There are 4 ways to turn a row about zero (a turn may also mirror it). The second row of each pair is the first, turned, with some noise. The first 36 pairs use one turn. New pairs use 2 turns, one after the other, and a turn may come again.
Known pairs, each followed by its turns in order:
[-14.5,   7.2,   1.4,  -6.4,  -0.5,  -6.9, -18.5,  40.5]
[  3.7,  39.0,  17.5,  13.5,  12.8, -12.8,  -5.4,   1.1]  Z976

[ -5.8,  -7.4,  -3.0,  -3.4,   1.6, -30.6, -19.8,  -4.1]
[ -3.0,  11.4, -18.7,  -1.5,   2.5, -11.3, -28.6,   4.7]  Z976

[ 5.3, -9.8,  3.2,  3.2, 30.9, -1.6, -4.3, -2.8]
[-11.4,   6.6,  -8.3,   6.7, -29.2,   0.4,  -7.4,   0.8]  Z216

[-11.1,  -8.3,  -9.5,  14.4,   1.9,  -5.2, -28.0,   8.5]
[ -0.4,   9.8, -22.1,  -7.1,  19.5,  11.4,  -7.4, -10.4]  Z200

[ -5.3,   9.3,  -3.4,  17.8,   2.9,  39.1, -21.7, -23.1]
[-10.1,  21.0,  19.0,   9.6,  29.8, -16.8, -11.5, -26.3]  Z200

[ 16.5, -15.1, -18.2,  -9.1, -28.1,   1.6,   9.7,  40.5]
[ 16.1,  -6.7,  30.4,  26.7,  33.8,   2.6, -15.0,  -4.4]  Z976

[ 0.2, -4.8,  3.2, -5.1, 40.5, -4.0,  4.7, -2.7]
[-12.7, -16.5, -14.3,  18.7,  10.3, -16.4,  -5.4,  19.2]  Z200

[-13.5,  -2.8,  -4.8,   0.7,  -6.5,   6.2, -10.6,  15.3]
[ -2.8,  12.4,  13.3,   0.3,   7.3, -11.6,  -2.3, -11.3]  Z976

[ 14.9,  -1.6,   9.3,  13.8,  -0.9,   3.6, -22.8,   2.6]
[ -1.0, -16.2,   0.4,   6.4,  -4.2,  -2.0, -26.9,  -4.9]  Z216

[  8.3, -10.2,  31.0,  10.8,  -1.5,  30.9,   2.8, -11.1]
[-11.9,  18.4,  22.7, -16.6,   4.5, -31.7, -10.3,   5.2]  Z200

[-40.5,  19.8,  18.1,   0.5,  -1.1,   1.3,   8.0,   2.6]
[-11.3, -43.7, -10.0,  -1.2,  14.5,  -2.3,   3.3,  -7.8]  Z721

[-16.6,   5.7,   8.3,  18.4,   8.7,  -9.1,  -8.7, -40.5]
[ -9.3,  -4.3, -31.6, -19.2, -28.7,  -8.6,  -0.8, -11.1]  Z976

[-5.1, -3.2, 17.9, -9.6, -0.5,  2.3,  2.1,  0.8]
[ -5.3,  -5.8,  -5.5,   4.7,   3.2, -17.1,   6.9,  -1.1]  Z721

[15.1, -2.3,  2.3, 26.7, -5.0, -5.3,  0.9, 22.7]
[ -9.9,   6.4,  -2.5, -14.6, -10.9,   5.3,  -8.8,  30.5]  Z721

[-40.5, -40.5,  16.5,   7.8,  -0.9,  14.7,  15.8,   5.1]
[-30.9,   5.8, -23.9, -21.7, -27.6, -26.7, -20.3, -15.5]  Z200

[ 13.8, -16.4,  14.2,   3.0,  -0.4,  -1.9,  -1.4,   3.8]
[  5.2,   0.3,  -0.7, -19.3,   2.1,  -8.7,  -5.5,  13.3]  Z200

[ -8.9,  12.4, -28.4,   2.9, -10.2,  -2.1,  15.6,   1.2]
[ 17.5, -17.7,   8.9,   3.4,   0.5, -25.8,   2.0,   0.4]  Z976

[ 21.7,  38.2,  -5.5,   6.0,   1.2,  26.2,   2.2, -11.5]
[  9.2, -10.5, -17.3,   5.2,   7.8,  -0.2,  47.5,   1.6]  Z976

[-12.6,  -4.3,   0.9,   6.4,   4.2,  10.9,  -6.9,  21.5]
[ -8.8,  15.7, -19.4,  -2.5,   1.0,  -6.2,   9.3,  -4.5]  Z200

[  4.5,  -1.9, -40.5,  -2.4, -13.9,  -5.3,  -2.4,  18.2]
[ 15.2,  -2.8,  29.3, -14.1,   2.5,  30.3,   4.5,   2.6]  Z216

[ -5.8,   5.6, -13.5, -25.2,  -6.1,   2.5,  23.8, -16.4]
[-0.5, 27.3,  7.0, -0.9, 16.6, -1.1, 21.8, 16.2]  Z216

[ 9.7,  5.5, -2.5,  2.1, -8.2, 40.5, -2.4,  5.5]
[-16.5, -24.2,  11.1,   2.3,  13.8,  -2.1,  -6.1,  27.8]  Z216

[ -6.4,  -2.0,  -3.2,  14.9,  -2.7, -15.7,  10.4,   1.0]
[  1.6,   1.5,   6.5,  -5.2,  -4.0,  -3.5,  10.7, -20.7]  Z216

[  6.6,  -0.6,  -5.3, -16.2, -25.1,   3.6, -34.8,  -0.8]
[ 15.7,  -6.2,  -0.1,   9.5,  25.1,  21.7, -25.2,   8.0]  Z216

[ 12.7, -36.7,   1.2,   3.9,  20.6,   1.5, -11.8,   0.3]
[ -1.0,   5.8,   1.3, -28.6,  11.0,  27.2, -20.3,  -1.7]  Z976

[-15.9,  -0.8,   6.9,  26.7,  -4.8, -11.9,   6.8,   6.7]
[ -8.2,  19.1, -11.5,  -1.5, -13.1,  12.5, -18.2,   6.0]  Z200

[ 12.6,   7.2,   0.6, -13.5,   6.4,  13.2,   8.0,   2.3]
[  3.4,  -4.2,  10.5,   7.7,   0.6, -13.9,  15.6,   5.9]  Z200

[  8.7, -12.2,  35.7,   3.1,  14.4,   4.9,   3.0,  -0.9]
[ -4.7,  -8.5, -18.3,  23.6, -15.5, -23.8,  -2.3,  -0.7]  Z216

[ -4.7,   2.4,   1.4,  -2.2,  25.0,   3.5,   8.2, -12.5]
[ 14.2,   0.9, -11.4,  -8.0,  18.9,  -3.0,   0.4,  -8.8]  Z721

[ -3.0,  -6.0,  -3.6,  -8.5,  -2.8, -21.0,   7.1,  22.6]
[ 26.1,  -1.9,  -0.1,  -4.1, -10.5,   9.4,  15.4,  -4.9]  Z216

[ -4.5,   8.1,  25.2,   1.6,   0.5, -29.4,  -4.8,  10.1]
[-33.6,  -3.7,   3.9, -15.2,  11.6, -13.7,   2.4,   4.8]  Z721

[-14.9,  -1.2,  -6.8,   4.3,   8.8,  -1.0,   6.8,  33.2]
[  2.0, -14.1,   6.1,  -4.4,  11.8,  11.0,  14.0,  27.7]  Z721

[ -4.6, -11.0,  -2.6,   0.7,   1.1,  -7.7, -40.5,   4.7]
[  1.2,  -0.3,  27.8, -23.3, -18.1,  -7.4,  13.0,  -6.0]  Z721

[  1.7,   6.3,  -5.1,   0.2,   2.1,  24.4, -40.5,  -3.1]
[-13.8,  19.1, -13.8, -15.5,  26.4,  -5.2,  20.2, -16.4]  Z976

[ 12.3,  15.7,  -1.9,   5.3, -25.6,  20.1, -16.3, -20.3]
[ -2.9,   1.9, -12.0,   4.5, -37.3,   8.4,  -8.9, -22.3]  Z721

[  3.0,  16.4,  -2.0, -19.2,  37.2,   0.3,  -6.4,   1.2]
[  7.9,  10.0,  -9.7, -16.0,  22.9,   4.9,  27.9, -14.2]  Z721

New pairs. What belongs after each?
[ 11.6,  11.1, -17.4,   7.8,   8.4,   0.5,  15.7,  10.0]
[ 11.1,  -4.5,  14.8,  13.6, -16.9, -13.9,  -1.3,   6.7]  Z976 Z216

[ 40.5,   7.1,  -2.8,  20.3,   7.7,  -8.4, -11.4,  19.5]
[ 20.0,  29.7, -26.2,  -9.8,  -5.4,  22.3,   5.3,   2.9]  Z976 Z721

[  8.5,  13.4,  -7.3,   3.9, -10.5,  11.0,  -4.9,  17.5]
[  3.0,   0.6,   4.9,  14.2,  -1.3,  -5.9, -14.1,  21.7]  Z976 Z200

[ 25.8, -20.4,   3.8,   0.2,  -5.1,   0.1,  40.5,  -3.4]
[  3.4,   3.0,  -8.4,  37.7,  22.4,  12.8, -27.2,  -3.9]  Z200 Z976

[ 23.3,   1.1,  -6.5,   2.5,  18.4,   2.7,  -8.4, -13.5]
[  3.7,  -7.3,  17.9, -10.4,  17.8,  -1.5,   6.8,  17.5]  Z976 Z976

[ 20.0,  -7.7, -33.8, -10.4,  34.6,  28.5, -13.4, -18.8]
[ 26.8,   1.9, -28.0, -31.1, -14.6,  23.9, -29.7,   9.7]  Z200 Z976

[  5.8,  -4.7,  -7.9,  16.2,   9.2, -22.0,  -5.4,  -0.4]
[ 12.5,   7.5, -10.0,   2.3,  20.7,  -7.9,   8.2,  -7.1]  Z200 Z200

[-0.1, -1.6, 15.1, -9.4, 40.5,  3.8,  6.4,  8.9]
[20.1, -6.4,  4.7, -8.7,  1.5,  1.9, -3.3, 40.6]  Z721 Z976

[-4.6, -1.2, 15.2,  7.2, -4.3,  7.9,  3.2,  6.3]
[ -3.3,   6.2,  -0.2,  12.4,  -4.4, -12.3,   2.9,   6.0]  Z200 Z976

[  0.9,  -0.6,  -7.2, -24.8,  -1.3,  -0.4, -17.5, -17.9]
[-12.5, -11.9, -28.9,  10.5,  -3.8,   6.0,   3.5,  -7.4]  Z976 Z200

[-10.9,   1.9,  12.0,   2.7,   2.0,  16.3,  -7.7,  -4.7]
[-12.4,  -4.3,  11.5,   6.5, -15.5,   2.5,  -1.3,  -7.9]  Z976 Z200

[-2.8, -0.9, 13.3, -9.7,  7.1, -8.3, -2.2,  3.9]
[-2.6, 10.4,  3.9,  2.5, -5.5, 15.5, -4.0,  1.5]  Z216 Z721

[-9.6, 19.7, 26.7, -1.1, -2.1, 26.7, -3.3, 12.0]
[11.8,  8.9, 35.3,  0.7, 18.1,  2.6,  8.0, 15.5]  Z216 Z721

[-14.2, -21.1, -12.6,   3.0,   6.1,  14.8,  13.5,   1.4]
[ 10.8,   5.2, -20.9,  23.9,   5.3,  -6.7,  -1.4,   5.1]  Z976 Z216

[  2.7, -10.1,  12.4,  -7.8,   5.0, -17.4,   3.4,  -4.1]
[  3.2,  -9.8,   8.1,  -4.3, -19.1,   6.3,   9.8,   3.2]  Z976 Z721

[ -0.2, -40.5,  -1.3,   7.7,  -0.8, -16.4,  -3.9,  19.3]
[  0.1, -30.4,  -2.5,  -1.5,  -2.1,  17.0,   8.8, -31.8]  Z216 Z976

[ 20.3,  -6.6,  -4.1,   1.9,  -5.5,  -9.3, -12.1,  -6.9]
[  7.7,  -4.6, -11.5,  11.3,  17.1,  -9.7,  -1.5,  -8.7]  Z976 Z200

[-12.4, -37.6, -11.2,  -7.4,  -8.8,   1.4,  -3.3,  26.9]
[-27.1, -21.1,  22.8,  20.9,   1.0,  -8.7,  14.8,   8.2]  Z216 Z216

[-22.1,  -4.7,   3.8,   1.7, -15.4,   5.6,   0.2,   0.4]
[ -1.5,  -8.8,  -7.5,  14.6,  -3.7, -16.5,  -9.2,  -2.9]  Z216 Z200

[ 13.8, -12.4,   0.5,  -3.5, -34.9, -39.1,  -8.9,   1.6]
[-26.8, -11.2,  16.9,   2.1,  38.3,  19.9,  17.8,   6.9]  Z200 Z976

[19.7, 21.0, -8.5, 19.0, 19.0, -0.1, 17.6, -9.4]
[-20.9,  12.3,  -8.3,  28.7, -11.9, -12.0, -13.5,   7.0]  Z216 Z976

[ 30.8,  -2.5, -40.5,  -0.4, -10.0,   1.0,  -7.5, -16.6]
[-10.2,  -5.1, -35.5,  -2.8, -33.3,  11.0,  -0.2, -18.2]  Z721 Z721

[ -1.7, -20.7,   8.3, -33.2,   2.9, -13.8,   1.5, -15.2]
[-18.0,   3.8,  -7.7, -23.7,  22.8,  -6.7, -21.4,  -9.1]  Z721 Z721

[  5.1,  -4.2,  -7.4,   0.7,  -1.1,   2.4,  16.6, -27.4]
[ -1.1,   3.2,   3.1, -27.6,  14.0,   5.5, -13.8,   5.9]  Z200 Z200

[  7.4,  22.1, -12.9,   0.9,   2.8, -13.9,  -6.2,  -0.4]
[ 13.2, -14.9, -14.7,   7.9,   0.7,   0.7,   7.9, -14.9]  Z721 Z721

[-29.1,  -0.4,   0.3,  15.4,   5.5,  23.8, -10.1, -27.5]
[ -0.6, -20.9,   8.7, -27.4,   5.4,  -8.5,  -9.0, -33.9]  Z200 Z721

[-12.7,  -6.8,   5.3,  13.0,  -5.8,   1.5, -40.5,  26.7]
[-10.3,  -0.1, -19.0, -20.6,  11.3,  14.1,   0.5, -39.9]  Z976 Z721

[ -9.3,  -5.5, -17.9,   0.4,  -2.8,  18.0,  11.4,   5.9]
[ 17.1,  14.4,  -1.5,  -7.1,   5.6, -16.1,  -2.5,   5.0]  Z721 Z200

[ 10.6,   1.6,  29.6,   4.2, -22.8,  -1.2, -15.7,  -9.3]
[-18.8, -16.8,  28.7,   8.1,  -2.5,   4.2, -10.1, -12.5]  Z721 Z721

[  0.0,  -3.7,   2.5, -12.1,  -1.1,  -6.2,  33.6,   5.7]
[ 19.0, -14.9,  14.2,   9.4,  15.2,   2.8,  10.4, -12.6]  Z200 Z216

[  6.3, -37.9,  23.5,  -9.0,  37.2,  -7.1,  12.6,   8.6]
[ 12.8,  15.2,  19.5,   2.4,  19.6, -18.3, -44.0,  12.4]  Z200 Z976

[-13.8,   8.5,   2.0,   2.9,  -1.6,  -8.9,  -5.6,   3.3]
[ 3.7,  2.5,  4.3,  3.8,  0.6, 18.7, -2.1,  0.5]  Z976 Z200

[ -1.1, -36.3,  -3.3, -12.9,  21.4, -36.1,   0.9,   3.4]
[ -7.0,   1.6, -24.5,  14.8, -31.4,  25.1, -27.2,  -7.6]  Z216 Z721

[ -2.9, -21.2,  -8.3,  -1.7,  14.1,  -4.3, -11.2, -38.3]
[  9.4,  13.5, -10.0,   7.0,   9.5,  38.4,   7.0,  17.0]  Z976 Z216

[11.8,  7.3, 40.1,  4.0, -3.6, -7.5,  9.3, 15.1]
[ 19.6,  15.9,  23.0,  11.9, -11.2,   7.2,  -4.0, -26.3]  Z216 Z216

[  9.9,   5.3,  10.8, -22.2, -22.4,  -5.4,   5.6,  -4.2]
[ -6.8,  -3.4,  12.2, -20.0, -18.8, -14.8,   8.8,   7.4]  Z200 Z200

[ -3.8, -33.9,  12.7,  -7.4,  28.2,  11.3, -21.3,   9.2]
[  6.3,   5.7,   5.4, -20.5,   2.2, -21.8, -29.4,  31.6]  Z200 Z976

[ -1.1,  -6.0,  -0.1, -28.5,  11.6,  -2.8, -15.8,  -0.3]
[ -3.6,  -8.1,  14.1,  10.5, -15.8,   1.0, -10.5,  21.0]  Z721 Z200

[  6.9,  12.4, -36.2, -11.2,   4.6, -26.5,   2.6,   4.3]
[ 27.8,  16.9, -10.8,   4.0, -19.4,   4.2, -20.8,  20.0]  Z200 Z721

[ 10.7,  -3.2,   1.5, -22.5,  24.8,  -2.7, -14.2,  29.6]
[ 19.2, -27.4,  27.5,   8.1,  11.9,  11.5,  -6.4,  11.0]  Z216 Z216

[  0.3,   4.2,  -0.8,   2.8,  12.3,  -6.6, -18.3,  -8.3]
[  5.5,  11.7,   6.3, -15.0,   2.0,   9.2,   0.1,  10.7]  Z976 Z216

[25.7, 21.3, 10.4, 21.4, 12.7, -3.2, -3.3, 40.5]
[-10.0,  -8.8,  29.9, -17.3, -10.6, -36.5, -15.5,  19.0]  Z976 Z216

[  9.3, -13.4, -36.3,  15.0,  -3.6,  -3.0,  12.1, -40.0]
[-11.9,  15.1, -39.8,  -5.7,  20.2,  11.2,  29.5, -14.6]  Z721 Z976

[-15.5,   7.3,   7.9, -24.4, -16.2, -14.6,  -4.9, -40.5]
[-15.5,  18.7,   1.7, -40.5, -18.2,  -6.5, -17.7,   8.7]  Z216 Z216

[ 23.6,   9.6,  -5.2,  12.6, -17.4,  -6.9, -15.4, -23.0]
[-10.1, -15.9,   1.5,   4.1, -22.5,   5.6,   1.6, -30.6]  Z721 Z721

[-15.6,  32.7,  15.3,  -1.1, -13.0,   3.5,  -0.3,  -4.2]
[-12.1,   5.4,   8.5,   9.1, -26.4,  -4.3,  22.4, -14.9]  Z200 Z976

[ 6.8, -2.8, 22.6, -6.6, -5.4, -4.9,  1.1, 18.4]
[26.7, -3.5, -6.3, -8.2, -0.2,  0.3, -9.9,  7.3]  Z216 Z200

[  5.5,   3.2,   5.0,   3.8,  -0.3,  -5.6, -25.3, -11.6]
[ -4.5,   9.9, -17.3, -13.9,  11.6,  -7.7,   3.2,  -6.9]  Z216 Z976

[-13.7,   4.5,  -9.9,   0.2, -15.4,  24.4,  -5.3,  16.7]
[  0.7, -23.1, -14.8,   4.4, -16.9, -12.9,  10.3,   9.1]  Z200 Z976

[  1.3,  -5.3,   3.7,   5.3,  -7.5, -18.1, -14.2,  16.7]
[13.5,  4.5, -5.9, 13.5, -1.5, 13.0, 19.9, -1.1]  Z200 Z721

